The rows are grouped in 4 different ways at once. Each group adds its own fixed numbers to the row, and there is some noise. The rows also spread widely along 15 directions, which tell nothing about the answers.
Some rows, each with its group in each grouping after it:
[-19 -24 -66  17  -1  30  47  10  10  33 -17 -19 -48 -17  -5 -24  -6 -38
  -9 -53   4   8  34  -9 -10  25  15   4 -13 -41  11  27  10  -9  22  16
  -9] -> R bupo q_590 (2)
[-13  19   2  56  -2 -12 -14  -2 -14   3 -28   0 -13 -14   2  19   5 -24
  18  -2  19   2  -2  30  -1 -10 -28  -1  10  18  17  12  22  13  13 -24
   5] -> H vade q_216 (4)
[ 28  -2   2  24  -8 -35  -6  -8  14  28 -11   6  -2  27  19 -22 -28  11
 -12  16 -19  12   1  -6  13  -4   0   3   8  26   4 -15  -3  12   6 -24
   7] -> D bupo q_685 (1)
[ 19  -1 -37 -40 -17 -20  11 -12  23   7 -42  17  -8  43  22  23 -16  16
  15  34 -14  -4  20  15 -13 -45 -10   5  -7  27   6 -19 -24  30 -23 -44
  16] -> C Fir q_590 (0)
[-15  14 -25  -7 -14   1  -1   0  -7   7 -38   0   1   9   7  13   7  -3
  19 -17  34  13  10  25   5   2 -22 -27 -11   9  25   1   4  41 -18 -14
   3] -> C vade q_479 (1)
[  3  -5 -34  32 -20  32   4   0 -14  26 -10   1 -24  20 -11 -18  -4 -24
 -21 -15 -15 -12  18  16 -10  -7 -44 -32 -10  -3   7  10  16  12  20 -17
  17] -> D Fir q_815 (5)
[ 11 -15   7 -28  -5 -19 -19 -16  57 -27  -1  43   6   1 -14  21 -22 -15
  21  15 -30 -16 -13  -4  -8  10   0  12  -5  48   0  -9  -5  -2 -25   4
 -15] -> R vade q_479 (3)
[ -8   1 -39 -31   9  10  -8   6   3 -38   0   9  15 -11 -29  28   6 -45
  25  -8 -18   4  26 -25  -3 -36  16  25   7  25   8  30 -12 -24 -29  -5
   5] -> H bupo q_685 (5)
[-23  -7 -34 -26   6  15  -9   5  -8  -4 -13  -1  -2   4  -3   5  11  -9
  24 -25  23  10  21 -15   1  -4   9  -4 -24 -21  31  12   0  18 -24   1
 -10] -> R vade q_815 (0)
[-21 -26 -39 -64  13   8 -14 -13   4  -9  11  15  17   2 -17   3 -22  14
 -10 -10  -3  -3   5   7  -1   2   4 -35 -54  10  15 -14 -11  28 -31   7
  -6] -> R bupo q_216 (2)
[  0  -6  25  22   9 -21  22   8  -3  12 -19   2 -40  20  19 -13  -7 -10
   4 -20 -13   1 -19 -29  14 -15   5  -5 -18  20  19   6  -9  -8  28 -34
  -7] -> R vade q_479 (4)
[ -6  -3 -19 -23  21  15   7  -9 -19   7   0   5  -3   7   0  -7 -11   7
  12 -19  17 -21  -3 -14  -1 -13  22  17  -3 -29  27 -14  -9  24 -20 -12
 -16] -> D vade q_815 (3)
[ -3 -22 -42 -11   5  10  41   0   5  10 -49   9 -22  -6   0  29 -12 -15
  27 -11  -1   9  32  35 -26 -36   5  10  -2  -3  -9  16 -16  33   6  -6
  18] -> D Fir q_590 (2)
[-18  -2 -21 -17  22   5   9 -15 -19  -4  -5   3   6  -6  -9  17 -16   2
   4  -6  12 -13  -1   9 -10 -27   8   4 -16  -6  10  -6  -5  17 -13 -10
   1] -> D vade q_685 (2)
[  9 -21  44  -8  15  -9 -64  10 -15 -43  -7  14  19  20 -12  17  10  -2
  40   5 -27  44  -3 -29  16 -34   8  -7 -10  29   4  26 -19  -2 -10   6
  23] -> H vade q_216 (3)
[ 17  -7 -22  19 -22  16 -18  -7   3  21   0  17  -2  -1 -17 -13   3  -9
  15  -8  -3   4  15  11  -2  17 -20 -14  13  -6  -6   6   8  41   1  18
   9] -> D bupo q_685 (3)
[ -8  -9  17 -14  18 -14  14  -8   5   4 -24  22 -38   8  19   7  -6  15
  30  -4   5 -23 -21  -1 -10 -11  16   4 -23  -7  21  -8  -5  19   4 -19
 -14] -> H vade q_685 (2)
[  6  11  28  21 -26 -26 -14   2  11  -4 -24   8 -28  17   6   1  18  -3
   6 -13   1   2 -22  -2  14  23 -15 -46 -22  38  13  13   8   7  24 -15
  -2] -> D bupo q_590 (4)
[ 20 -18 -30  35 -19  37   2   0 -19  22 -20   2   3  17  -3 -19 -19 -14
 -12 -16 -11   3  18  28 -16 -10 -48  -4  30 -13   9  -2   5  26   0  -1
  27] -> D Fir q_685 (0)
[  4 -34 -35  20   0  -2  -2  14   2  17  -1  27 -23  -6 -11 -15  -1 -22
  20 -15 -17 -10  31  -7  -3  -7   8  -2   1 -10   7  17  14  22  18  -2
  -6] -> D Fir q_216 (0)
[ -5  12  -8 -35 -12  23 -19 -41  10 -33 -32  -2   2  11  -8  51   2  18
   5  22   7 -13 -17  34 -34  -8 -22  -4 -12   6  -2  -8  -9  17 -26   2
  23] -> C bupo q_216 (3)
[ 27 -10 -18   2 -29  -7 -16 -14  10   1   4  13   9   4  -8 -13 -17   6
 -20 -12  -3 -23  -7  11  -1  32 -17 -20  10  19   2 -16   5  28  -1   7
   6] -> D bupo q_216 (0)
[  3 -56 -34  18   2 -33 -47  14   8  -3  20  29   6 -11 -14 -30 -15  -7
  -9  -9 -23  -3  32 -13  14  18  23 -21 -16   1  12   7  29   7  12   9
 -14] -> D Fir q_216 (0)
[  5 -26 -19 -17  -9   7  48 -11  22   6 -33  -3   6 -15  -3  -5 -45 -12
 -21 -54   3  15  -2  45  -1  38  -9 -29  -7  37  -2  -4 -16  27   7  24
   4] -> H bupo q_685 (4)
[-22 -11 -44  -5  16  -5 -26 -19  15 -13   4  -3  33 -30 -28  24 -27 -17
  -2  14   4  21  31   6   1  -2  27  28  -1   4  -7  17  17 -11 -17  23
  -3] -> D Fir q_479 (5)
[ -6 -13  -8   4   0 -22 -22   8  23  -6   1   2 -12   3  -4  -2   2 -18
  14  -8 -17  35  14 -36  18  15  24  -7 -15  25   8  28   5 -22   4   6
  -7] -> C bupo q_216 (2)
[  7  21   4 -26  -6 -17  -8  -2 -11 -39 -26  22 -10  -6  -6  43  31  -8
  45 -11  21 -36 -13 -13  -7 -26  19  10  10  12  13   6 -11  21 -12 -25
  -2] -> D vade q_590 (3)
[  4 -28 -21   0  -5 -56 -65  11 -27 -45 -10 -17  38 -11   7  -6   1  17
 -21 -17  17  21  18 -22  23  10  39 -22  -2   8  25   0  11  -6  -8   4
   9] -> C bupo q_685 (0)
[ 32 -16 -28   5 -20   6   8  -3 -14  20 -20 -23  31  25  18 -38 -46  11
 -45 -35   8  17   3   5   9  18 -26  -7  27   5  22 -30 -13  21 -16  -1
  18] -> R vade q_685 (0)
[ 10  16  21  -9 -12   6   5 -29  -8 -18 -11  -3 -15  -3 -12  22  12   8
   6 -12  12 -23 -31  -4  -5   8   5  -5  -8   2 -13   9 -10  15  18  11
  13] -> D vade q_590 (4)
[ -1  -3  -2  -9   0  12 -12 -16  -4   0 -25   6  -9  28   9   3 -10  14
   1   8   1  -9 -10  14 -13 -12 -23  -6 -20  -8  19 -11  -2  16 -14 -16
  13] -> H vade q_479 (1)
[ 22 -18  22  12  14  48 -23 -13 -30  -9  33  17  41 -15 -43 -11 -34 -22
  -1 -28 -26  -3 -20   9   8  -1 -30   5  35  16  -2  -4 -14  13 -14  36
  20] -> H Fir q_590 (3)
[-31   1  -2  12  20  16  19   3   2  17 -14   6 -37   9   8  -8  -8 -20
  13 -25   8  -7 -15  -7  -1   5  -7   2 -22 -10  41   6  12  -9  -4 -19
 -26] -> H vade q_479 (2)
[-19 -31 -21  -5  16   7 -40 -18  -3 -26  -7  26   7 -11 -13  18  -4   8
  19  15   1 -20   6  27 -23  -9  -1   4 -19 -30  13  -1  20  17 -19  10
  -2] -> D vade q_685 (4)
[ 33 -31 -18 -15  -7  -3 -14  10 -25   7  -4   7   7  15   7 -33  -8  22
  -1 -30  -5   2   8 -15   9   0  13 -11  10 -16   9  -8 -20  40  -2   9
  16] -> D bupo q_590 (2)
[ 35 -13  17 -12 -21 -34  12  10  22   9 -57   5 -53  85  50 -12  -2  24
  -4  17 -46  15  -3 -24   0 -35  -7 -23 -31  31  14  -6 -30  -6  16 -62
  25] -> C bupo q_590 (1)
[ 20  -7 -20  26 -33 -47 -27  26  -4   7 -42 -13  -3   1  17 -10  24  -7
  12 -20  16  52  39 -15  22   7  14 -30   5  16   2  28   2  28  20  -3
  22] -> R bupo q_685 (1)
[-24 -10  12  -1   7 -25 -31  -3  17 -20 -21   7   7  12  -1  21 -13   1
   1  10  -7  35  -3  16   5   0  -5 -36 -44  41  15   8   8  -7  -9  -7
  -1] -> D bupo q_685 (2)

New rows, each followed by its group in each grouping:
[ 23   3  -2  19 -12  -7   3 -28  19  16  19   1   9 -18 -24  -7 -32 -12
 -16  -9  -6  -8 -10  -1   7  30   4   7  19  26 -24  -5   3  14  18  22
   1] -> D vade q_216 (3)
[-11   7  15   1   5 -46  -4  -7  19  22  -4  28 -39   2  17  -5   2  22
  22   4  14 -27 -23  -8  14  21  28 -18 -38   8  22 -13  13  28  13 -24
 -37] -> D bupo q_590 (2)
[-24 -45 -39 -46  12  -3  -1 -24  13   2 -19   5  -2   9   5  -2 -33  40
 -27   0   9 -11  10  30 -13  15  21 -34 -63 -25  16 -21   8  27  -6   7
 -11] -> D Fir q_685 (0)
[ 17 -21 -24  15 -13  -2  30  33   6   1 -37  17 -32   1   1  -9   7 -45
  25 -53 -14   2  21  -8  -1  -2   5  -3  23  18  16  22 -10   9  12 -13
  -3] -> D bupo q_590 (3)
[ 19   0 -20 -37  -8 -10   0  -4 -16 -41 -40  -7  20   8  11  25 -11   3
  -8 -17  12 -21  -7   0 -14 -27   0  18  21  17  15 -14 -25   7 -28 -22
  21] -> R vade q_479 (5)
[ -6 -47   5  -2 -13   9  -6   6  26 -28 -35  25 -33 -15 -13  17  14 -14
  29 -35  -9   4   4  20 -21  35   1 -32 -32  -8  -9  36  11  14  25  44
   5] -> D vade q_590 (2)
[-12  -3 -39 -20  14  16  -4 -13 -20   7  11  -1  15  -6 -15  -1 -15  -4
  -7  -9   8  -9   8  -1   6 -16   2   2 -11  -8  18  -7  -4  15 -18  -6
  -2] -> R Fir q_590 (4)
[  0 -20 -27 -22   1 -16 -24  -2   2 -22   4  24  -2  -4 -20  19   7  -7
  18  10 -15 -14  21 -15  -5 -26  24  -3 -18   9  -3  14   0  10   0  -6
   5] -> D Fir q_216 (0)
[  7 -55   1 -24  19  12 -28  11 -11 -45   0  27  35   0 -14  -3 -33  -9
  -4 -32 -31  -2  -8   6   0  -3  -9 -10   7  24  28  -9 -12  -9 -33  15
   7] -> C Fir q_590 (2)
[ -3   4 -35  24  -3 -21  -3   0  26  19 -23  15 -10  -4   5  12 -12 -20
  27  16   1  13  22  14  -9 -13   0  24  17  17   7   7  10  15  -9 -16
  -6] -> D bupo q_479 (2)
[ 18 -10  -5 -34   8  25 -15 -20 -11   2  34  29   5  13 -22  -9  -8  12
  19   9 -27 -27  -9 -22  -3 -23   0   8  -7  -8  -4 -10 -22  30 -17   9
   9] -> H bupo q_685 (0)
[ 11 -21 -53 -24 -17  18  27  -1   1   6 -32 -22 -12   3   5 -19 -10  -1
 -26 -51  19  -5  22 -11  -3  32  28   2   5 -36  13   8  -2   6   4  16
   1] -> D Fir q_590 (5)
[ -4 -36  21  -2  30  -2 -31  -4 -16 -25  27  18  12   9 -12 -20 -28   3
 -14 -13 -30 -15 -25 -31   7  -5  13   1 -17  -1  26  -9   1 -25 -10   1
 -10] -> D vade q_685 (2)
[ 12   1  11   0 -18   4 -31 -19 -17 -26 -17 -15   9   4  -8  16   9  11
  -3  -7  11  11  -9   0  -2   5  -5 -18   1   0  -8   7  -3  12   4  17
  29] -> C vade q_685 (3)
[  6 -32  -7 -32   1 -14 -16   5   0   6 -32   5 -11  39  29 -13 -10  36
   5  -7   0  17   5  -3  -2  -7   5 -26 -39 -12  23 -14 -15  32  -9 -11
   6] -> R vade q_815 (2)
[  6 -25 -33  41   2  33  -7  10 -33   6  22  -1  11 -29 -22 -38 -13 -35
 -10 -54  -6  -9  14 -11   8  19  -9  11  46 -25  16  11  13   0   0  27
   3] -> C bupo q_685 (5)
[-12   5 -31  20  -3   2   7  -9   7  28 -27  14  -7  -1   4  14  -9 -16
  27  10   8  10  20  38  -4 -18 -27  -2   7  14  12   1  10  35  -8 -18
   0] -> C Fir q_685 (4)
[-11  27  14 -10  -6  17  10 -10   3  -6 -22   3 -21   9   1  17  16 -13
  26 -21  22  -9 -29 -11   1   9 -17   1  -5   8  24   9  -5   8 -12  -8
 -10] -> R vade q_479 (4)
[-23 -12 -21  13  25  15  -2  -2   6  23  -5  11  14  -8 -15  11 -27 -26
  29   8 -14  41  26  24  -1 -34 -14   9  -5  17   4   6  -7  21 -20   0
   2] -> R bupo q_685 (3)
[ 24 -51  -9   8 -17  -1   9  26   9 -18 -32  42 -32   8   3 -14  -6 -26
   2 -45 -32 -33  -2  12 -19   8 -24 -29   9  19  19   5   4  11  14 -10
   4] -> D Fir q_479 (2)
[-13  -7  10 -16  13   0 -13 -14 -20 -13 -14  -2 -22  11  -1  11  13  21
  13  -2  11  -8 -11 -15  -5 -14  25 -13 -37 -29   7   6  -2  14  10  -4
   3] -> D vade q_685 (3)
[-14   4  -2   7  -8 -10 -27  -7  18  12  -4 -12 -24  17   4  -6  15   3
   8   4   3  31   7 -39  16  23  17  -7 -32  -8  14  21  11 -11   8   4
 -11] -> R bupo q_216 (0)
[ 21  11   5   3 -26 -30  -5 -23  29 -21 -28 -18 -21  -4   7  12  -1   1
 -18  -9  13 -14 -17 -20  -3  40  30   9   4   9  -3   4   6 -23  19   5
   0] -> H vade q_590 (3)
[ 23 -10 -15 -30 -26   2 -17 -24   0 -18   2 -19   0   3  -7  -8   5  23
 -25 -24   4  -1  -4 -24   5  39  22 -24 -13  -7 -13   6 -10  11  12  36
  19] -> C bupo q_815 (4)
[ 10  11 -41   6  -4 -15   9 -11  -6  19  -7 -13  11   3   1   8 -18  -8
   8  11   4  18  31  -8   8 -34  11  29  18   9  -6   0 -13  15  -6 -15
  14] -> C vade q_590 (0)
[ 11  -2 -61 -43 -23   1 -16 -10  16  -3 -23  10  -5   8  -1  10  17   2
  21   5  14  -8  32  -5  -8   0  13   2  -3 -14  12   8   2  28 -24  -2
   2] -> H Fir q_685 (4)
[ -3 -15 -63 -11  11 -27   2  12   2 -17  -1  11  -6 -13  -9   5 -10 -38
  -6 -11 -10 -31  29 -28   0 -30  34  22   5  14  28  -2   4 -26 -15 -43
 -18] -> R Fir q_590 (3)
[ -6  28  10 -13  -1   1  37  -8  -8  -4 -10 -10 -12  -2  -8   9  -4 -22
  -8 -39  15 -19 -26 -25  16   5  12  -5   1  29  16   8  -8  -9   8 -17
 -13] -> D Fir q_685 (5)
[ -2  -2   5 -54  -2  22 -21 -35 -19  -9  23 -16   6   9  -9 -20  -4  45
 -34 -28  23 -30 -35 -33  13  45  20 -27 -45 -41  12 -19  -5  14  -8  30
  -6] -> R vade q_590 (5)
[-12 -15  -4  -4   9   0 -14   0 -17   4 -34  -1  17  -1   3   6 -14  13
   8 -24  29  24   2  31   7   7  -2 -23  -7   2  24  -5   1  44 -11   3
   0] -> D Fir q_216 (3)
[-17 -28 -17  16   7 -11   2  -5  12  27 -30 -11 -15  25  22 -20 -35  15
 -25  -5   3  23  11  13   6  15   4 -17 -33 -10  31  -8  16  -2   6 -14
 -14] -> D Fir q_590 (0)
[ -6   8  -8 -61  10 -39   6 -25  26   8  -1  13  19  -6   1  16 -28  26
  15   9  14   8  -3   2  22   3  40  -8 -35  40  -2 -15 -21  40 -16   1
 -17] -> H bupo q_685 (5)
[-21 -31  12  -2   9   2 -18  14 -14  -4 -21  24   5 -17  -9   8  -1  -3
  35 -34   7  32   0  33   7   3 -18 -51 -30  21   8  12  -6  54   0  23
   6] -> R bupo q_479 (2)
[ -2  -2  11  -7  17  18 -17  10 -42   0   9  37   1  -1 -21  12  27  -8
  69  -8   1  -6   3 -15   9 -49   0   1   5 -10  10  17 -14  52  -9  -2
   5] -> D Fir q_685 (0)
[ -6  -4  -7 -10   0 -14  40 -12  43   9 -45  -5  -8   6  16  19 -33 -13
  10  -8   4  27   3   8  -5   4   9  22  -4  27   7   0 -13  -3  -8  -5
  -9] -> R vade q_685 (0)
[  3 -21 -34   3  14  16  30   7  -5   7   3   5  11  -2  -9 -27 -40 -37
 -23 -47 -12 -11   3  -9  10   4   1  13  25  16  36  -6  -2 -16 -17 -13
 -17] -> D Fir q_685 (4)
[ 12 -25 -36  15 -28 -18 -47  -6  -1 -51 -41  14  -8 -29  -5  34  20  -6
   2   0  11 -42  14  32 -43   5  -9  -4  14 -15  -1   4  25  13   4   1
  21] -> R vade q_216 (3)
[  4 -25  10  22   8 -15 -24   7   2   6   8   8  -8  12   3 -29  -9   1
   5 -11 -16  17  -1 -34  18  13  21   3  -3  -4  15  10   5  -5  10   8
  -9] -> D bupo q_479 (0)
[ 21 -29  12 -12  -9   9   1   3   6  -8 -20  12 -26  44  16 -23 -13   2
 -21 -25 -31 -18 -27 -20  -2   9 -20 -18 -10  12  33 -10  -9 -12   0 -23
   0] -> R Fir q_216 (4)
[ -9  33  29  -6  -7  17   1 -30   7   1 -24   2   4  16  -4  32  -9   0
  15  10  15   8 -29  22  -2  -1 -35  -9 -10  33  12  -3  -4  13 -15  -7
   5] -> H Fir q_685 (0)
[ 25  19 -40  26 -19  14  -2 -18  -4  25  17  13 -28 -19 -22   3  19 -24
  26   9  -2 -40  17 -20 -11 -12   4  37  46 -21 -17  10  11  24  14  -3
   6] -> C Fir q_216 (3)
[ 54   4 -18  -2 -28 -18  24   5   2  20 -16  -2 -14  25  13 -25  -4  -5
   0 -24  -8  -4  12 -42  13  -3  22  21  34   4  -6   2 -25  17  13 -13
  17] -> D vade q_590 (1)
[ -1  -3   4  -2   6 -10 -18 -21   8   3 -24   2  17   3  12   3 -22  26
   2   5  20   8 -11  19  -1  18   7  10   2  -8  18 -17   3  23 -21   8
  -3] -> D bupo q_685 (1)
[ 24   7  13  -2 -22 -34 -47 -14   6 -23  15   1 -18   0  -3  -7  29  16
  -2   0   3 -21 -19 -62  12  38  44  -4  -4 -10  -2  14  12 -12  17  14
  -3] -> D bupo q_685 (2)
[ 42  -6 -22  -8 -37 -16 -19  -3   8  -5 -26   9 -27  20  12 -11  14  10
  -6 -10   2 -36   3 -18  -9  17   7 -10  13  -6  14  -7   3  19   8 -16
   7] -> H Fir q_815 (3)
[ 20  -6  11 -19 -22  -8  -1 -19 -15 -28 -23 -32 -12   9   6   8  13  25
 -13 -25  15   4 -12 -34   1  16  34 -11  -8 -17 -13  14 -15   0  26  24
  27] -> C vade q_685 (0)
[ -1 -26  -3  -4  12  10 -20  31 -18 -41  -3  28  22  -9 -14  -2  -2 -44
  21 -53  -9 -13  -7 -24   8  -3  -8  11  34  25  53   6  -3 -14 -37  -8
 -16] -> R Fir q_216 (0)
[ 15 -41 -35 -20  -4 -10  -7  16   0  11 -21  26 -27  37  14 -26  -5  14
   3 -11 -23 -13  23  -2  -9 -18   5 -31 -28  -9  23 -11  -8  34   0 -28
   0] -> D bupo q_815 (3)
